The rows are grouped in 3 different ways at once. Each group adds its own fixed numbers to the row, and there is some noise. The rows also spread widely along 11 directions, which tell nothing about the answers.
Known rows, each followed by its group in each grouping:
[ 17 -41 -23 -22  -7 -24 -21   1 -28   2  18 -26  -1  35  47  14  -9   3
  22   2 -37  -4 -14  27 -24  22 -12  -4  34 -14   2 -43  -9   9  14 -13
 -13  45  12   2 -30]  j878 C j648
[-10   8   7 -18 -21  12  -8  -1 -43  19  18 -14  24  75   0 -15 -11  -9
  -4  23 -18  21  -7   9 -29  19 -60  -3   9   3 -12 -70   1   2  -1 -13
  10  13  18 -58   6]  j682 M j351
[ -8 -37   9 -16  19 -19  -2  40  12   7   5   9   1  -7  82  28  -6  19
 -45  -3   4  -3  11  -2  13 -22  17  -4  46 -14   7 -23 -23   6  -1 -13
   7  28 -16  -9  -6]  j666 T j351
[  0 -21  16  13 -15   0  -9   5  30 -43 -21  -7  -7  19  26  -7 -30  14
   9  10  -3  36 -23  -4  13  -2  -1 -12 -36  -5 -23  -9 -12  -9  35  -9
 -34   2  16  18 -54]  j878 Z j648
[ -8 -19  -2  41   0  -1  39   1  37  36 -32  12  11 -35 -39   3  32 -10
  51 -30   1 -17   0   9 -26  20  29 -14  29 -28   6  19  17  13  39   2
  -6  36  13  21 -15]  j60 M j170
[ -7 -30   7  -7 -15  -2  23  10   5 -11  -9   0  19  -9  30  18 -27  41
 -28   2   1  17   1  17   0 -22  13  17  -5  -3 -16  -6 -13 -15  11  -8
  -7 -10   1 -11  22]  j544 Z j170
[ 20  -7 -13  -2  -4 -26  45 -16 -14   3 -33 -25  -6  17 -46 -39   9  -4
  -1  12  -9 -40 -14   4  -2  25  21   0 -13 -26  14  42  14  -3  13   3
 -32 -21  19  24  -3]  j666 X j351
[-31   3  20 -36 -30   1 -41  -7 -57 -11  34 -26  23  46  16 -19   2 -15
  21 -15 -48  38 -29  18 -32 -10 -44   3  27  12  -5 -28  -1   0  -6 -15
  27  11  -8 -29 -16]  j544 C j351
[ -7  19  16  -9  -9  16 -54 -30   3 -60  27  20 -21  -5  54   6   1  -5
 -28 -12 -11  18   7 -20  47 -27 -15   0 -21   5 -58  15  28 -36 -28   3
   9 -14   1  38 -46]  j682 E j648
[-17  11   7  12  21  -9  22 -14 -10  30  11 -23  -7 -30  -8 -11   1  36
  40 -30 -11  14   8 -10 -18  -3   7  16 -10  35   9 -17 -11 -36  19   4
  11   0  -3 -26  13]  j60 T j648
[  3  -5   9   1 -13  10   2 -18  23 -39 -16   3   4 -15  18   2 -12  17
  36 -21 -22  17   4   2  13  -3   9   6 -14   1 -30  21  12 -31  28   4
 -11  15  22  28 -34]  j544 X j351
[  4 -15  25  27  13  21   3  39  38  -5   1  -1  -9  15  59  20 -36  23
  12  32  -6  37 -17 -10 -11  14  -8 -11  -4 -21 -20 -97 -23  -7  66 -16
 -36  38  25 -10 -40]  j666 E j170
[-14  10 -18 -14 -10  -6 -33 -35  -2   0  17   0  -6  -8   4  11  19  -5
  32 -47 -26 -17  17   0   1  14 -20  -7  20  21 -26  15  23 -26 -35  10
  34  26  14   8 -24]  j878 Z j351
[ 12 -15 -13 -42 -14 -14 -44 -17 -27 -10   7 -21   8  71  28  -1 -10 -13
  15   3 -34 -15 -11  13 -27  57 -39 -29  34  -3 -14 -23   8  -1 -17  -8
  12  43   9  15 -44]  j682 T j170
[-12 -58  23  24  10 -16  28  48  37   2 -39  -6  -3 -24  40  15 -22  40
  -4  -7   6  18 -24  11 -14  -7  43 -10  23 -22  20 -15 -37  13  50 -20
 -28  25  -6  14 -29]  j544 Z j170
[-39  10  22   3  11   9  10  20 -50  33  39   2  -7 -16   4 -22  36 -12
 -54   0   4  26  -1  -4  -2 -45 -12  25  23   0   1 -21  13 -10 -34 -11
  31 -47 -28 -27  31]  j544 M j648
[ -5 -55  19 -27 -33 -12  -7  20  -1 -45 -12  13  34   2  67  25 -22   5
 -36  12  -9  36 -14  25  12 -44  22   9  22 -29 -22  18 -10  20  24 -21
  -8   5 -16  13  -3]  j60 C j648
[-42  -5  30  44  10  32  11  33   3  51  20  -7   4 -55 -18  -5  62 -37
  82 -26 -26  39 -22   4 -56  -7   4   1  65 -17  -1 -59  20   9  50  -5
  18  36 -13   4 -14]  j666 M j648
[-21 -19 -18  38   6  -2  33   8  24  33  16  -3  -9  -4 -22  10  22   0
   9 -16  12 -21  -4   3   5  -2  -5  -3  14 -29  13 -27   8  29  17  -3
 -19   6  25 -28  -3]  j544 X j648
[-23  17  59   0   6  12 -21  27   7 -33 -11   5 -12   3  51 -24 -30  12
 -25  17   0  64 -17 -29  13 -29 -10  -2 -25  14 -24 -19 -18 -34  18 -15
  -2 -10 -16   0 -48]  j878 E j351
[-28  -5   1 -48  10 -14 -38   8 -73  25  43 -40 -17  19  37  -7   3   0
  -8 -17 -47  12  -6   1 -34  12 -26  13  52  18  15 -51  -9 -25 -36 -16
  39   8 -17 -15  -7]  j544 X j170
[-25 -27   7 -16 -43 -20  33   0 -24  15 -28 -31  49  61 -64 -27  -5 -23
  29  11 -14  12 -43  27 -52  21 -18 -14  18 -22  19   8 -10  38  39 -25
  -8   0   5 -36  13]  j60 X j170
[ 19  10 -38  11  22   4   4 -26 -17  10  63  -3 -44 -26  28  20  12  29
 -43  -8  -8 -43  27   0  27 -16   5  33 -23 -10 -16 -33  12 -34 -17   3
 -21 -32  33   5  13]  j666 E j170
[ -4 -45 -28 -14 -39  19  11  -2 -35  -1  53 -13  15  10 -14  23  34 -29
   6   9 -35  -6 -26  63 -36  -5 -14  32  49 -45 -28 -37  39  34  11  -9
  -9   4  19  13  26]  j544 Z j351
[-10  -3  15  -3  12  16  19  21 -20  40  13   7  -4 -29  -4   0  18 -11
  -2  24  -9  15   6   5 -32  17  -7  14  45 -12 -32 -49  34 -17 -11   8
  28  13  -1  -1  21]  j60 Z j351
[ -2  26  10  -1  47  -9  11  -1  -6  31  -6   2 -37 -59  29  -7  -9  40
 -15 -14  -2  -5  42 -41  12  12  20  15  -4  27  -8 -11   3 -73 -27  13
  28  -6  -4   5  -2]  j60 X j170
[-18   1  24  29   2   6  19   0  24 -20 -12  -4 -10 -39  -9 -15  -2  32
   8 -25   5  12  -5  -9  16 -35  23   6 -38  12 -11  20  -5 -23  28   4
 -18 -21   7   8 -20]  j682 Z j351
[ -6  25   0  22 -16  13  19 -36  26   6 -24   3  15 -23 -55 -21  21 -11
  83 -23 -12   6   9 -13 -11  27  -7 -12 -13   9 -36  28  41 -32  17  20
  11  17  21  11 -15]  j878 X j648
[ 19 -42  -7  -9 -15 -21 -11   0  -5 -57 -15 -14 -29  18   9 -19  14 -30
 -23   7 -17 -30 -37  16  21   1  25 -10  10 -52   2  54  18  22  13 -12
 -44  -9   8  87 -72]  j682 X j351
[ 14   6  -5 -48 -28 -18 -19 -35 -16 -57 -15  -3  14  55  43  -2 -57  36
 -36   6 -10  10  24 -10  39  -6 -23   4 -51  26 -30  29 -11 -44 -20  -5
  -3 -17  20 -20 -11]  j878 X j351

New rows. What belongs after each?
[-59  -9  29   8   1   0 -37  22  28  -8  17  21   0 -29  41  20  19  -4
 -11 -49   4  19   2 -18  23 -44  -7 -17  36   4 -12   1  -7   6 -19  -9
  38  19 -16 -14 -36]  j682 Z j351
[ -7  -1 -30 -21 -42   2  -3 -44 -18   7  31   2  39  20 -41   4  39 -40
  38 -26 -23 -25   5  34 -21   7 -34  -2  33  -7 -30  28  48  12 -20   7
  24  13  13  -6  22]  j878 T j351
[ 11  -1  28   8  -4  32  36  24  14 -19  -5  18  14   3  28  -7 -24  22
 -36  49  15  35   2   3  11 -22  -4  19 -30 -15 -44 -33  16 -19  29   4
 -27 -21   7  -1  19]  j544 T j351
[-12  16  56   6 -21  11   7  -4  48 -52 -60  21  33  16  16 -25 -45  27
  12   6  18  54  -3 -27  26 -15   1 -21 -55  21 -36  40  -9 -30  37   2
  -8  -2  -1  -5 -31]  j60 T j351
[  2 -17  -9 -12  -7 -23  -3 -19  -8 -39   2  -2 -16 -23  13 -13  22  -4
 -29 -28  -7 -26  -6  10  28 -40  32   7  -6 -10  -2  82   9  -6 -10  -2
 -16 -32 -13  53 -21]  j878 T j351
[ 19   7 -38  11 -28  17  51 -41 -35  32  30 -10  20  14 -76 -17  34 -16
  12  12 -16 -38   2  39 -28  16 -21  24  -8 -30 -18  -2  53   6  -1  13
 -22 -32  37 -10  56]  j544 C j170
[-24  -3 -29 -16 -12 -38  37 -29 -35  56  -2 -19  16  31 -83 -24  34 -26
   5 -22  -7 -55  -4  13 -24  27 -15  -9  34 -14  30  39  19  27 -24  -4
  21  -5  10 -41  32]  j60 X j351
[ 10 -42  -7  18 -33  14   2 -15   7 -61  23 -19  -3   2   8  10   4  -4
  39  -3 -28  25 -40  36  -4 -28  19  20 -27 -30 -19  -5   7  15  77 -11
 -63 -11  22  51 -32]  j60 T j648
[-26  -5  49 -44  -8 -22 -27  13 -13 -18 -49 -13  24  26  50 -18 -46  33
 -14  -9 -14  46  -9 -13 -15  18  -5 -20  15  35  -4  14 -34 -39 -21 -14
  40  15 -30 -13 -25]  j544 Z j170
[-11  -6  11  13 -26  21  13 -11   7 -21   6   1  17  -9 -24 -14  31 -24
  26  -9  -7  15 -21  17  -6 -18   2   5   5 -19 -29  30  39   5  18   6
  -8 -16  -3  32  -5]  j544 T j648
[ 32 -10 -20 -13 -15  -1 -28 -32 -34 -55  19  -7 -34  48  27 -18   8 -19
 -52  23 -21 -12 -16  13  32   6 -12  11 -25 -34 -23  15  32  -8 -25  -3
 -33 -37  25  68 -45]  j544 M j648
[  1 -19 -26 -19   6 -38 -33 -33  -8 -24  21 -14 -22  37  59  22 -31  45
 -33 -37 -15 -22   7  -1  30  -6  -6   0 -11  11   9   7 -32 -10 -19 -17
  -4  11  18 -18 -31]  j544 E j648
[-54  14  36  21  -4  23 -18  23   9  13  20  38   6  -7   1 -11  52 -53
 -42 -11  27  20  -1 -24  23 -40 -26 -21  35 -25 -24   5  33  21 -35  -5
  37 -17 -21  -7 -16]  j682 M j648
[ 32  -1  -4   9 -16  28  46   3 -13  11  -1  13  17  11 -15  -9  15 -17
 -17  57  -4  -3   5  21 -15  12  -7  19   1 -41 -39 -31  45  -5  18   7
 -23 -13  27  10  31]  j666 M j351
[  3 -10  34  -1  -4 -19  42   0  16 -16 -75  -4  19 -56  -3 -22 -19  40
  21 -12   0  28  -2   0 -10  -9  51   4 -20  24 -16  76  -6 -52  21   4
   4 -10 -25  33   2]  j878 Z j648
[ 11   6  -5  10 -28   1  31 -45  14 -26 -35  -6  15  -7 -44 -22   5   3
  42 -16 -13  -7  -1   3   5  14  12   3 -30  -4 -27  66  34 -26  15  12
 -15 -14  22  34  -8]  j544 X j648
[-62  12  50  19  12   2 -32  35  39   6  -1  24  -8 -18  42   1   1   4
 -10 -24  23  53   2 -46  25 -26 -21 -28  12  18 -18 -22 -12 -14 -20  -5
  39  13 -21 -33 -42]  j878 Z j648
[-17 -18  28  31   5  21   6  31  51  -9  -7  22  -5 -46  23  16  17  -8
  18  -3   0  20  -9  -8   7 -15  18  -7  20 -29 -28 -16  14   2  33   3
  -8  23   7  28 -36]  j666 Z j351
[-62  43  50  24 -20  34   2 -10  25  10  -5  14  35 -46 -42 -18  31 -16
  52 -38  -1  47   2 -27 -15 -26 -17  -7  -1  25 -36  14  25 -33   0  11
  46 -15 -13 -22   7]  j666 Z j170
[ 26 -68 -50  -2 -20 -12  48  -6 -34   7  34 -26  -7  -4  -8  25  14  11
 -27  17 -16 -36 -21  65 -16 -11  26  40  18 -50   1 -15  15  32  19 -12
 -47 -23  25  22  41]  j544 Z j648
[-16   1  21  35   6   7  16  -8  -6 -14   6 -13 -22 -43 -12 -24  17  10
  13 -24  -9  30 -17  -4   5 -41  29  24 -35   0   5  14  -3 -22  41  -6
 -24 -38  -1  24 -20]  j60 M j648
[-15  37  11 -30  -5   4  -8 -19 -38  14  14   1  17  47   0 -26  -4  -1
 -42  15   2   3  14 -11   0  18 -49  -4  -8  17 -24 -10  21 -31 -57   4
  34 -29  -6 -35  23]  j544 T j170
[-28 -29  29  17 -15  10  -1  33  17 -12   7  20   8  -9  17  -2  34 -38
 -26   3   7  20 -31   7  11 -41   4 -10  39 -51 -14  10  24  44   9  -9
  -3  -6 -17  24 -25]  j544 C j648
[-16  26  10  24   2  18  43   3   2  79  -6   9  31   7 -63 -28  26 -18
  33  10  13 -13   9  -8 -44  37 -37 -22  27 -13 -12 -39  40   8  -5  14
  21  17  13 -50  31]  j682 C j170
[  0 -22 -14  -8  38  -6  22  31 -21  46  35  -3 -26 -48  56  32  10  25
 -26   0 -15 -16  29  -2  -5 -13  17  31  50  -9   2 -63  -1 -23  -6  -2
  12  18   1 -16  23]  j666 X j351
[  6   8  -5  14   2 -11  29 -11  17  18 -20  11  10  21   1  -9 -21  36
 -39   6  28 -27  27 -14  26  -1 -13 -12 -37  -5  -5   3  -3 -10 -11   6
 -15 -15  21 -41  11]  j682 C j170
[ 30 -43 -17 -23 -16 -14  49   2   9   0 -29  -4  37  21  34  36 -65  59
   2  26  -8   5  25  25 -11  14  10  18  -6  -5 -18 -31 -20 -14  47  -7
 -21  34  34 -40  37]  j60 X j351
[  1 -38 -13  24 -27  20  28   5 -28  -4  39 -20   4  16 -18   0  23 -16
   7  14 -20  19 -40  47 -26 -25  -3  32   1 -42  -2 -45  13  31  53 -19
 -50 -21  23   7  10]  j544 M j648
[-16  27  38   8   9   2   0  -2  32 -21 -50  14  -6  -3  12 -30 -18  15
 -11  -6  14  20  11 -43  30   8   3 -21 -29  10 -18  39   4 -44 -10   8
  10 -11  -2  15 -42]  j544 X j170
[ -46    2   31   37   13   -7  -24   16   31   -7  -13  -19  -31    5
  -21  -39   30  -34   42  -41   -7    4  -42  -33    5    4   -4  -43
   12  -14   30   10   -7   21   25  -10   -9   20    1   19 -102]  j682 X j351
[-26   9  42  17  -7 -19  27  -8  18 -12 -57 -20  18  11 -44 -60  -1  13
  25 -24  17  19 -28 -18   0 -12  13 -30 -36  19  19  71 -15  -5  30  -4
  -9 -22 -21  -5 -28]  j682 T j648
[-29  26  37  12  -3  28   4   2  41  32 -26  52  39 -34  20  19   1   1
  26 -18  12  35  48 -28  -5  12 -17 -17  25  15 -50 -15  26 -38  -9  15
  57  43  -1 -30   9]  j60 M j170
[  0 -50   5 -17 -16 -13  -7  26   7 -32  -9  11  -2  39  50  21 -25  -4
 -68  40  13  15 -20  12  23  -6  -2  -5  12 -40 -23 -18  -4  29   1 -20
 -20  -1   8   9 -20]  j60 Z j648
[ 23  15 -50   2  -3   5   8 -56  -8   7  41 -10 -13  -4  -3  23  -2  39
  18 -19 -26 -40  37  10  11  18 -18  27 -37  15 -30 -32  19 -47 -13  21
  -8  -2  57 -21  19]  j666 Z j351
[  6 -32  37  11  10   3   7  45  41 -14 -45  19  -1 -18  66   3 -22  15
  -6  19   2  24 -10  -4   1   2  27 -18  23 -30 -15 -11  -2  -4  32  -5
 -17  36  -9  41 -49]  j544 C j170
[  5 -34  12 -41  -8 -21  12  20 -32  11 -23 -19  27  46  22 -10 -26   3
  -6  34 -17  13 -19  23 -41  32  -6  -7  41  -9   2 -21  -8   9  16 -16
   7  34 -13 -13   4]  j60 T j351
[  8  26  -8  26  17  14  32 -17  15  22  10  21 -15 -26  -3  -7  11  24
 -19  -5  13 -27  34 -14  31 -12  -5  15 -27  -5 -22  -2  31 -28 -20  23
  -5 -17  27  -8  12]  j544 C j351
[  8 -27   0 -27 -12 -10 -12  19 -10 -22  11  15   7  35  76  18 -34  19
 -71  30   8   9  10   5  30 -30 -16   5  -4 -19 -18 -25 -12   3 -11 -14
 -14  -3   7 -21  -5]  j878 C j351
[ -4   4  23  18  11  11   2  14  18 -22  -8  30 -18 -13  39  -9   1  10
 -65   8  25   6  15 -21  48 -36   5   2 -24 -16 -23   6   7 -14 -10   1
 -11 -25   4  12 -24]  j682 M j351
[ 22  -8 -21  -2 -11  14  21 -10  -6   6  20  10   1  33  -7  -5  16 -20
 -30  36   3 -33   3  21   7  19 -23   4   8 -41 -34 -14  50  11 -15  10
 -18  -7  26  17  12]  j544 T j351
[  1   1  29 -55 -40  12 -36 -15 -39 -70   6  -9  35  42  57  -9 -35  12
 -18  18 -31  49  -8  14   1 -24 -23  11 -16  22 -49   6   1 -36   0  -7
  10 -12 -14   6  -8]  j682 T j351
[ -9  42  31 -32  25   8 -26  -3 -64  20  28  -5 -34  -2  12 -43  17 -25
 -36  26 -25  13  -2 -22 -11  20 -25   9  23  11 -30 -19  38 -49 -51   4
  44 -20 -21  19 -12]  j60 E j351
[-39  25  11  27  -3   4  21 -21  -7  28   5  17   6 -34 -49 -28  57 -20
 -17 -46  16  -8  10 -11  18 -40   0   6   1   0  -2  60  31  -7 -37  10
  30 -45 -12  -8  20]  j544 M j648
[-18  28 -14  32  15  -6  25 -33   9  39  -3 -22 -14 -20 -63 -26  28   8
  74 -54 -16 -34   9 -16 -15  26  -5 -11  -5  19  16   7  13 -21   9  16
   6  19  27 -20 -20]  j682 X j351
[ 10 -18  20  12   5   1  45  25   7  -7 -36   0 -10 -26 -21 -32  17 -15
 -13  27   8  -9 -18   1  -1  -2  34   0   7 -39 -10  31  29   3  27   1
 -29 -14  -3  51 -19]  j682 X j351
[  6 -29 -25 -17 -53   5  27 -21 -15  -1  12   8  60  47 -25  13   8 -16
   3  10 -14 -19  -3  50 -17  -3 -29   5  22 -38 -26   7  32  38   8  -1
 -10   9  28 -33  41]  j544 C j351
[-20  32  -3   3   2  10  -8 -24 -21  34  24 -24  -7   2 -30 -21  17 -10
  73 -17 -32  21   3 -20 -31  33 -40  -1   4  27 -18 -45  21 -38   4   8
  25  19  18 -23 -17]  j878 X j648
[ 25 -18   2  32  -8  19  41   3  29  -2 -22   5  16  14  15  17 -41  41
  33  26   0  34  10   7 -10  16  -3  10 -37  -8 -27 -64  -8 -17  72  -1
 -40  29  42 -22  -2]  j60 M j648
[  8 -26   1   2 -12  20  45  25   9  -1   1  32   5 -59   3  12  28 -26
 -28  26   9  -2  11  17   7 -32  28  26  32 -48 -44  18  52   2   7   4
  -7 -14  -3  43  24]  j878 X j351
[  9   4 -27 -22 -38  12   2 -29 -36  12  23   0  33  61 -17   1   4 -18
   0  19 -17  -8  11  27 -20  23 -54   7   6 -13 -34 -28  30   2 -15  -2
   7   7  33 -35  27]  j878 M j351
[ 17 -16  16  -1   8  13 -13  22  33 -31 -23  26 -18 -13  66  15 -15   0
 -18  29   3  13  14 -21  28  16   9 -14  11 -27 -52 -18  27 -20   2   4
  -4  29   9  51 -51]  j682 X j648
[ -5   2  31   3  21  -1  -5  23  23 -20 -15  10 -18  12  53 -15 -20  24
 -47  12  18  17   2 -24  36 -11  -1 -11 -18  -1 -13  -6  -7 -18  -3  -1
 -10  -5  -6   9 -39]  j544 T j351
[-53  25  24  17 -17  24 -29 -12  13  -9  38  28  10 -38   3   1  48 -26
  21 -59 -13  18   6 -13  18 -49 -19  -1  23   2 -30  18  34  -4 -21   9
  40  -1  -6  -4 -20]  j544 C j351
[-54  -9  62  24  13  11  -1  49   8  21 -14  11  10 -64  19 -12  41 -21
  22 -29   0  52 -13 -18 -24 -38  21  -7  61  -2  -2   1   5  -3  18 -12
  41  19 -50  13 -24]  j682 M j648
[-22   0  35  15  22   4   3  12  18  -7  -7  -7  -5 -61  34  -8  -3  38
  36 -44 -12  32   5 -15  -5 -32  27   5  -3  33  -4   3 -18 -43  31   3
  11  18 -21   7 -24]  j682 T j351
[ 20 -28 -19 -23  -9   7   8   4 -34 -15  29  17 -24 -22  10   5  40 -49
 -64  38 -12 -31   0  24  18  -9  18  30  41 -66 -42  20  66   7 -26   3
 -11 -29   8  73   5]  j60 X j351
[ -1 -23  17  -3   5  19  15  33  13   3  -5  16   2 -33  51  29 -20  15
  -2  26  -8  36  17  -2 -11  -1  12  17  20 -17 -35 -57   5 -25  30  -6
   1  21   5   5   2]  j60 X j170
[-11  14  15  51  13  42  29  20  20  18  26   3 -29 -12 -22 -14  11   5
  10  24   7  20 -13  -7  -3   0 -19  13 -26 -20 -27 -79  23  -7  33   9
 -31 -11  36  -8 -10]  j544 Z j351
[-30   9  34   3  29  -2  35  35 -40  45  14  -6 -12 -47  -9 -39  33   1
 -44   4  17   7  -2  -9 -11 -42  17  19  24   7  13   1   8 -17 -18  -1
  23 -40 -44 -11  34]  j682 T j351
[ -8  16 -12   8 -34  21  27 -40  -3 -10  16  15  22 -11 -48  -4  21  -2
  -6 -12   1 -14  12  19  13 -19 -14  21 -25  -4 -45  36  48 -15 -21  15
   5 -38  25  -4  40]  j544 Z j351
[-16 -15  -1  -3  12  -5 -18   5 -10  -5  20 -14 -26 -31  33  10  12   9
   7 -32 -26  -5   1  -6  -2 -12  14   5  23  -1   5 -13  -5 -19   0  -8
   3  10  -2  21 -36]  j682 X j170
[-14  21  52 -26  13 -19  13  13 -13  20 -57  -2  15  18   7 -45 -25  17
 -16  10   3  22  -4 -23 -18  28  -3 -22  16  22  -6  31  -3 -37 -22  -3
  41  12 -32 -14  -8]  j544 E j351
[ 11 -35 -25  15 -31  -6  43  -6  16  11 -11   6  37  58 -22  13  -9   7
 -11   9  17 -28   0  34  -4   3 -17  -7  -7 -37  -1 -12  -2  44  33 -11
 -38  13  42 -46  21]  j682 M j351
[  0  -1  38 -11   6   3  66  28  -3  31 -54  19  31 -53   4 -16  -6  19
 -22  30  17  26  26  -9 -13  -1  31  17  25   0 -32  32  30 -44  -9  11
  35 -11 -29   1  53]  j544 X j648
[  4 -22   8 -18  12 -37   8  18 -24  21 -34 -23  -3  48  33 -21 -33  31
 -22  10  -8   4  -6  -2 -17  22  -5 -13   6   8  31 -19 -42 -10   6 -19
  -6  23  -5 -26 -21]  j878 M j351
[ 12 -28  31 -34 -18  -6  44  29   8   6 -71  12  52  23  33   4 -56  39
 -33  49  13  29   7  13 -26  29   6  -6  16  -7 -34  -3  -1 -22   5  -5
  12  18 -10 -14  35]  j544 Z j170
[ -2  -4 -26 -25  27 -29 -44 -20 -52  21  43 -48 -49  15  35  -2   8  16
   3 -23 -43 -23  -4  -4 -10  33 -15   5  23  19  20 -50 -12 -29 -36  -8
  14  15   9  -2 -32]  j666 Z j648
[ 25  -7 -34 -26 -23  -9 -18 -53 -14 -19   2 -28   5  61   9   8 -29  17
  46  -8 -42 -11   4  12  -8  57 -34  -2 -11   6 -23 -18  11 -24   1   2
  -8  34  46  -2 -29]  j544 X j648
[-23  -7  43  29   0  22  10  24  12 -10  -3 -10   2 -17   4 -22   9  -3
  37  -1  -7  51 -35  -3 -17 -19   5  -2   0  -3 -11 -21   4  -6  47  -5
 -14  -1 -14  17 -32]  j544 T j648
[-29   9  41   6 -28  -2  20  -1  21   1 -53  13  48 -28 -30 -27  14 -13
  43 -28   2  26  -5  -5 -19 -16  12 -21  11   3 -14  72  14 -13  15   4
  24   3 -26   7  -6]  j878 C j170
[-27 -26  16 -47 -63 -21 -22  -9 -11 -28 -27  21  77  77  17   4   0 -40
 -48   1   3  12  -9  14  10 -13 -29 -27  40 -23 -21  65   4  37 -34 -21
  37  -2 -15 -30   8]  j666 M j648
[-30 -22  22  39  -9  16  66  24  23  22 -12  -1  25 -56 -30   5   6  32
  16 -15  14  24 -13  21 -24 -40  32  20  -5  -9   0  -3  -9  -1  49  -6
 -15 -20  -5 -22  42]  j544 Z j170
[ 23 -27 -44   9 -12 -10  24 -41 -13 -24  23 -15 -26 -22 -15  13  10  20
  -2 -13 -16 -31  -2  30  17 -10  27  34 -31 -17 -16  22  18 -12  10   6
 -41 -34  34  36   5]  j60 Z j648
[-51  -7  16  13 -12 -11  14   4   0  25  11  -2  28   4 -35 -16  38 -20
   0 -33  16   0 -16   1  -7 -32 -11 -15  26  -1  16  25   3  31  -4  -7
  22 -15 -26 -40  15]  j682 T j648
[  7 -41 -15 -17  -7  -5 -15   4 -39  -8  38 -29   2  22  64  29 -18  27
   5  -4 -42  23  -5  26 -21 -12  -4  29  12  -1   3 -72 -30 -10  35 -24
 -16  19  14 -19  -3]  j666 M j648
